All groups share one centre, and each spreads out both ways along 9 directions, with some noise.
Known rows, each followed by its group:
[ 19  -6   5  10  27  14  11 -33   2  -4 -81  30  28  12 -21] => (3)
[ 81  15 -33 -48  37  40   8   0 -58 -19   7 -16  60  -5 -11] => (4)
[ 49   6 -17 -40  42  39  32  16 -53 -18   2   0  65 -17  -3] => (4)
[ 10 -19 -17  14  16   5 -25 -28  68 -17  32  15  48 -16 -26] => (5)
[-44 -17  20  32  -7   8  68  -1 -13  19  -1  16  -9  30   9] => (5)
[-25 -35  -3  -1 -39 -20 -11 -64  -4 -52 -21  15 -63  42 -11] => (2)
[  6  -5   6 -19 -49 -21 -28 -30 -11 -23 -52  26 -18   8  26] => (0)
[-36   8 -35  -3  14  16  40 -39 -29  22 -21 -47 -45 -14 -45] => (1)
[ 28  -7   3  30 -50 -13 -65   2  25  20  13 -14 -11  44  41] => (3)
[-17  25  -6 -30 -14  24 -14  -6  32 -20 -45  -3  15   0  13] => (0)
[-50 -11  -9  -6  -3  34  18 -55 -41 -17  53  -6 -14   5   7] => (0)
[ 41   6  12 -17 -33  28 -37   0 -34 -16 -34  28  35  11 -11] => (4)
[  7  15 -29 -39 -61  12  69  42 -28 -11   2 -32   4  24   4] => (5)
[ -1   9  29  -4   1 -36 -13   2 -27 -11 -14   2 -66  56  39] => (5)
[ -1  10 -33 -49 -63 -32  11 -24  20 -32 -28  -9 -31  22 -13] => (4)
[-30  35  18 -21   8  19  55 -14 -11  26 -30  17   7  10 -31] => (3)
[ 15  23   3 -37 -13  -3  10  24  -6  26 -36  -3  22 -42   0] => (2)
[ 14   5 -17 -15 -43  -7 -18 -25 -23 -19 -42  15  -3  18  35] => (0)
[ 40 -23   4 -60 -26  33  10  13 -14 -56 -80 -17  11 -26 -61] => (1)
[ 34 -23 -30 -20 -35 -17 -32  12 -21 -44  44 -32 -35   5  14] => (3)
[-20  19  27 -35 -21   4  -7 -25   0  -6 -16  -6 -34  18  10] => (3)
[  3 -33 -30  31  22  12 -28 -28   1  -9  17 -42 -26  12  33] => (1)
[-17  21 -14 -48  31  39  10 -59 -65 -19  10 -26 -27  20   3] => (0)
[ 32  -5 -65 -33 -60 -27 -26   0  -9  -6  34  -1  28 -77 -18] => (5)
[  0   2  17  -2   7  12  -4   2  11   6 -35  15  19 -21  -6] => (0)
[ -5  17  19  16 -14 -28 -29  12  -8  -3 -56  68 -13  -3 -50] => (4)
[ 17  -4  -5 -55  35  37   5  -2  -7 -64 -34   3  48 -37  -2] => (3)
[  9 -26  27  -9 -15 -14 -25 -43  43 -20   0  34  13  -4 -32] => (5)
[ -4 -36  40   9  -9  26 -59   2  -9 -33  19 -26 -39  21  34] => (2)
[-23  -5  50  -5  19 -12  -4 -17  18 -22 -71  35 -27  12  -6] => (3)
[ 59 -26  48  -1  17  54 -35  24  -1 -25   3  -7  34  30 -30] => (4)
[ 16   1 -29   9  38   3 -41  23 -53 -39 -34 -22 -49  -3 -14] => (5)
[ -2 -18  -2 -35 -64  33  16 -14  28 -31 -47   9  26 -28 -83] => (1)
[  2 -17  -8 -15  -3   8  15 -43 -29   1  -7   6   3 -26 -21] => (3)
[-31  17 -65   8 -31 -32  21  -3  10   1 -30  27  14 -25  11] => (0)
[ -5 -24  -2   9 -12 -12 -30 -28   2  -7  12  -4 -30  -2  -4] => (4)
[ -3 -16  -9  14 -22 -16  28  -1  11  41  30  10  30 -44  17] => (5)
[ 32 -16 -63  38  11 -22   7 -21 -41 -14  27  28  16  27  11] => (2)
[-20  -9 -23  36  30   9  -5 -45  -7  22   8 -35 -35  26   7] => (1)
[ -5   1 -54   9 -23 -42  21 -41 -22  11  -7  30   1 -21  -4] => (2)
[-15  13 -71 -26 -10 -11  47 -22 -50 -26  24  -1 -10   7  -1] => (0)
[-17 -13 -10  16   3   4 -25 -54  13 -42 -16  10 -20  38  -4] => (5)
[  3  19 -30 -13 -34 -13  11 -17  17   9   5 -15   6  47  78] => (5)
[  9   4 -18   1  40  -2  19   9 -14  24  31 -16   8 -50 -29] => (0)
[ 33 -20 -15 -17 -33  39 -22  -5  14 -26  35 -32  34  13 -14] => (4)
[ -3   5 -13 -19  -5 -49 -20 -49   1 -15 -19 -15 -70  33  24] => (2)
[-13 -25 -14  32 -32 -32 -22   2 -26 -10   9   4 -51   2  -1] => (2)
[-20 -25 -49  58 -16  -3 -24 -46 -14   9  38 -18 -30  29  30] => (0)
[  4 -36  34  14  -8  66 -14  13 -29 -35  15  12  35   7  15] => (2)
[ 12  10 -20  11 -35 -18 -21   1  20   1 -14  -2  -8  15  -2] => (4)
[-50  20   5   1 -22  21   8   9 -39 -49 -63  67  20  16  25] => (4)
[ 10   3 -29   4 -23 -18  40  23   0  19 -17  24  32 -43 -50] => (2)
[ 17  42  26   7  14 -33  25  15 -35  31  -9  51   1  47   5] => (1)
[  6 -19 -13  -8 -55 -13  53   7 -14  52   1 -15  20 -50  28] => (5)
[ 15 -35  49   4 -16   6 -44  21 -13 -30  -9  -8 -41  12  -3] => (2)
[ -2  33 -45  -6  18 -56  19 -17 -48  11 -42  45 -17 -34  -9] => (4)
[ 30   3  59 -12  13  19 -40  53  50 -31 -30  -5  16  39  21] => (3)
[  5 -13 -29  69  43  13   8  11  -1  33  31 -17  14   7  -9] => (0)
[ -7 -13   2  35  51  25 -13 -23  33 -34  -6  24  22  30 -27] => (5)
[-29  22 -60  12  30   5  24  -3  -2  12  50 -37  -7  -9  19] => (1)
[ 19   7  24 -18 -30 -23   3  15  -8  -8 -20  59  30  -6  -9] => (1)
[ -4  -2  -9  18 -24 -31   1  -8 -20  15  -2  16 -21   0   5] => (3)
[ 56  18  -8  -7  -7 -10 -10  56  39 -10 -76   7  40   5   3] => (0)
[ 13 -24 -38  16 -19  -8   7 -42 -34  19  19  -1  -3 -20 -20] => (3)
[ 14  32 -21 -19 -53 -17   9  16  -5  -4   5  68  72  -3  13] => (1)
[ 24 -15  29  26 -24  25  -2  -6  36 -17 -29  20  18  81 -46] => (1)
[ 49 -18 -27  -6  15 -27  -4  -3  31  20  32 -41 -17 -14 -49] => (4)
[ 28 -11 -25 -23 -25  -2 -11  20 -36   8  79 -21  23 -59  13] => (3)
[ 20 -23 -25  39  25  10  -5   7  -7   4  17 -13  17  -2  18] => (1)
[-55  27  12  17   2  -3  10 -56  23  58  30  27   1  -9 -24] => (1)
[ 18  -2 -55 -15  -8   9  20 -45   7   7   2  15  69 -40  -6] => (2)
[ 35   4 -39  -9  10 -25 -12  -8  -4 -30  -5 -14 -23  43   6] => (2)

New rows. What belongs after each?
[ 35  -5  -5 -14  10 -18 -64 -14  25 -39   4   7   0  -1 -15] => (5)
[ 23 -27 -20  -2  -9  19   3 -39  18   7 -33  17  60 -47 -13] => (5)
[ -7 -30  -5  19  -3   4  -2 -17   4  -9  -6 -19 -31   0 -21] => (1)
[  6 -14 -12  14  46  36  41  -7  -1 -35  14  11  38  41 -13] => (2)
[-38  -2 -24   2 -17 -12  44   8  25 -27  -2  -5 -13   8   6] => (4)
[-29 -34  15 -30  59  29  39 -25 -35 -66  25   5  -6 -33 -29] => (4)
[-13  41   9 -26 -17 -24  18  -4 -16   5 -15  22 -24  36 -17] => (1)
[ 58 -56   4  12 -10  32 -29 -13  -3 -46 -59 -15   3  28 -14] => (1)
[  1 -11  45 -15  20  -2  -8 -27  -6  -2 -37  -7 -50  16 -36] => (1)
[ 15 -19  15  -4  -8 -26  12  57  24 -44  28  23   9  -8  -9] => (1)
[ 30  40 -63  19  -8   0  11  41  -1  16 -19   2  49  18  15] => (4)
[-11  -8 -37 -10  28  13  29 -11  -3 -48 -41  18  29 -21 -14] => (3)
[ -9 -23   4  15   7  23 -10 -23 -43 -27  13  16  -4  35  38] => (2)
[-25   1 -19  19  12   8 -10   7 -11 -52  10 -13 -45  51  -9] => (5)
[ 26   5 -36  26  37   0   8  20 -29   0  14 -14  10  27  37] => (1)
[ -7 -11 -21  -3  11  20 -14 -49  -7  -9 -28 -48 -49  25  -5] => (1)
[ 38 -39  27  -1  19  13 -26  -9  -6 -21 -40 -10 -10   0  -8] => (1)
[-22 -53  43  50  38  36 -14  13  16 -16  65 -16  -3   7   6] => (2)
[-27   0 -37 -44  -5  -3  28 -44 -57 -10  12  13  13 -76   7] => (3)
[-19  50   1 -21  12 -21  27  22   5   6  31  17  -3  31   6] => (1)
[-30 -38  45 -11 -11  29  14  -4   6 -51  -3  19  -4  -2 -16] => (4)
[ 14   2   7 -15  19  39  -5   9   0  24  34 -16  52 -45   0] => (0)
[-23 -15 -59   6   0  -3   6   7  11 -36  46 -44 -20 -12  19] => (1)
[ 27 -10  21  -5  45  56 -16 -18 -37 -37   6   1  26  52  51] => (2)
[ 14  -5 -42  33 -21   0   9 -24 -56 -14  -7  12 -10  60  25] => (0)
[ 27   1 -34  22  46 -25   3  13 -60  -2   8 -19 -37  29  61] => (1)
[ 24 -36 -35  -3  -6  36 -46 -46   5 -26 -14 -30  26 -37  30] => (1)
[ 47 -13 -46  -1 -35  17 -28  27  17 -63   7   3  47  39  51] => (1)
[ 66 -21 -11 -33   9  16 -10 -21 -37   7  26 -22  31 -20  -5] => (4)
[-14 -27 -50  19 -48 -42 -28 -28  12   0  35  -6 -28 -28  22] => (0)
[ 41  -5 -24   2  -8  16 -23  25 -14 -24   9 -15  18  14  17] => (2)
[ 47 -15 -35  -7   5 -20 -35 -22  16  -9  13 -62 -45  40   8] => (4)
[ 39 -32 -45  36  -3 -33 -32  10  20   0  44 -18  -6 -20 -14] => (2)
[ -8 -33 -29  63 -10 -17  15 -23 -40   0  29  22 -19  27  -1] => (0)
[ 23  -8 -33 -23 -70 -42 -30   1  20 -28 -21   7  -2 -12  27] => (0)
[ 38 -16 -38 -27  43  18   5 -13  -6 -32  48 -51   7  -1 -28] => (4)
[  4 -48   4  34   6  11 -20 -22  -3 -27  36   8   2   8  -4] => (2)
[ 16  22  28 -26  14  17  34  10 -11   8 -40  16  22  -2 -61] => (1)
[ 46  37 -29 -50 -27 -14   5   3 -31 -12 -70   7   9   9   5] => (2)
[-49  -5 -13  -4 -41 -52  52 -17  29 -10 -41  19 -58   3 -73] => (2)
[-34 -12   7  12 -26  24  16  19  51 -14   4  16  48 -17   1] => (0)
[ 41 -23  -3 -34  37  46  -2  22   8 -46 -26 -43  26 -29 -15] => (1)
[ 26 -47  -1  43 -20 -46  -3   4 -18 -36 -13  22 -57  61 -18] => (0)
[ -3  17 -25 -18 -71   8  41  35  23 -37  -5  34  45  20 -51] => (1)
[-18  44 -28 -21  -9 -29  31 -11 -47  36   1  25   7 -45   9] => (1)
[ 13 -16 -39   7  48  33  15  22  -1 -22  13 -60   2   4   6] => (1)
[  9  -7  -1  -3 -10 -15   4  27 -16  -2  37  -2  -5 -20  -2] => (3)
[  4  12 -43 -22  24  33   1  -4   1 -39  -8 -67 -25  39   8] => (1)
[ 13 -21  41 -18 -17 -40 -46 -12  41 -28  32  16 -32  15 -27] => (5)
[  8 -30  24  -1 -33  22 -18 -63   4  -2 -60   6  -8  10 -46] => (1)
[ 57  15 -64 -22 -18 -20 -17  -9 -15 -12 -19  -1  25   0  12] => (2)
[-49  -5  69 -35   6  57  28  12  44 -32 -31 -25  -6  18 -23] => (2)
[ 17 -10 -54 -45 -38 -10 -13  28   1 -63  22   2  42 -58  45] => (1)
[ 39  39 -46 -42   4  -7  18 -25 -31  -7 -48  14  30  13  25] => (2)
[  7  58 -35 -14  24 -10  52  42 -36  -3   6  -5  -3  52   8] => (1)
[-13 -51 -38 -21 -27  34 -26 -47  20 -48 -16 -58 -28 -46 -19] => (1)
[ -2   2  -9   5 -31 -35  -2   3  -1 -12   9  25 -13  19   9] => (1)
[ 27 -13 -36  33  -6 -41   0  38  23  20   3   8  14 -35 -11] => (0)
[  5  39  32 -25  -4   5  -2 -23   3  11 -29  28  12  46 -21] => (1)
[  6   2  -5 -19  50  27 -33 -66 -23  -9 -49 -65 -66  37  11] => (1)
[-31 -13  47 -13 -17  45  22  21  -1 -21 -28   8   9  -5 -22] => (2)
[  5 -19 -37 -21  -7  34   8  -3   1 -33 -20 -37  11 -31 -30] => (1)
[ -1  -1 -93  38   3 -26  64 -30 -39  -9  21  49  32  16 -11] => (2)
[  0 -15 -17 -13 -90 -30  -8  11  23 -35  17  70  51 -29   2] => (1)
[ 32 -56 -32  16  10 -31 -49  -8  -8 -63 -13  25   7 -60  29] => (3)
[ 29  10   1 -16   5  15  12   1 -23  -8 -72 -24 -13  58  52] => (5)
[ 13 -22  -9   7  32  20  -7 -19 -42   0  42  11  25 -41 -15] => (4)
[  2 -47  30 -18 -34  12  -1 -19  10 -38 -42 -27 -53  12 -35] => (5)
[-56  11 -25  -7  26  42  70 -26 -44 -15  24  18  24  -2 -17] => (0)
[ 43  -2 -28 -50 -62  -9   8   7 -15  -7   1  13  35 -51 -31] => (5)
[-32  31  30 -68 -32  36   0   5  22 -16 -53 -32 -14   0  13] => (2)
[  1   2 -42  -1   8 -31 -19 -13 -38  -1  21  -8 -19 -16  64] => (1)
[ 41  23 -62 -34 -16  48  38  21 -12 -27 -26  -4  81   2 -15] => (5)
[-11 -13   7  -5 -29  11  78  41 -47   8  -1  -8 -11  -4 -24] => (5)
[  0  31  25 -56 -16   5   4 -17   4 -20 -35  12  -2  21 -36] => (1)
[ 23 -26 -55  33 -38 -26  14  14 -44 -14   1  18   3   0  31] => (1)
[ 22  35 -60 -12 -18 -20  53  36  -6  25 -27  15  46 -41 -40] => (2)
[ 19  56 -63   0   9 -29  -5  43 -64  13  34  15  14  -5  44] => (5)
[ 47 -59 -23   8 -22  27 -54 -35  -8 -33 -35  -7  36 -43  28] => (1)
[ -6  -9  21 -20  46   4 -16 -56 -31  23 -30 -29 -49 -42  -6] => (1)
[-35  16  18 -47  -6 -16  29 -45 -52   9 -33  36 -10 -52   1] => (3)
[-10 -41  28  -4 -23  32   2 -19 -28 -18  14   9  14 -11  35] => (4)
[-30  15  40 -22  10  33  28  62  39 -18 -17 -37 -19  20 -24] => (2)
[ -1  32 -30 -22 -43   9  21  14 -25 -20 -55  34  37  13  23] => (4)
[ 11   9  27 -37 -24  44  -5   8 -30  16 -38  14  52 -46  21] => (2)
[-28 -18  12  18 -28   2  75  23  -9  33  18 -11  -3  -1   6] => (5)
[ 37 -56  39 -22  22  29 -32 -33  -9 -41  30 -40 -25  10 -11] => (4)
[ 30  58 -85  41 -10 -16 -18  36  -6  23 -43  -4  21  52  53] => (4)
[ 35 -24  -5  -2 -14 -25 -38  17  26  -1   4 -20 -15 -31 -23] => (2)
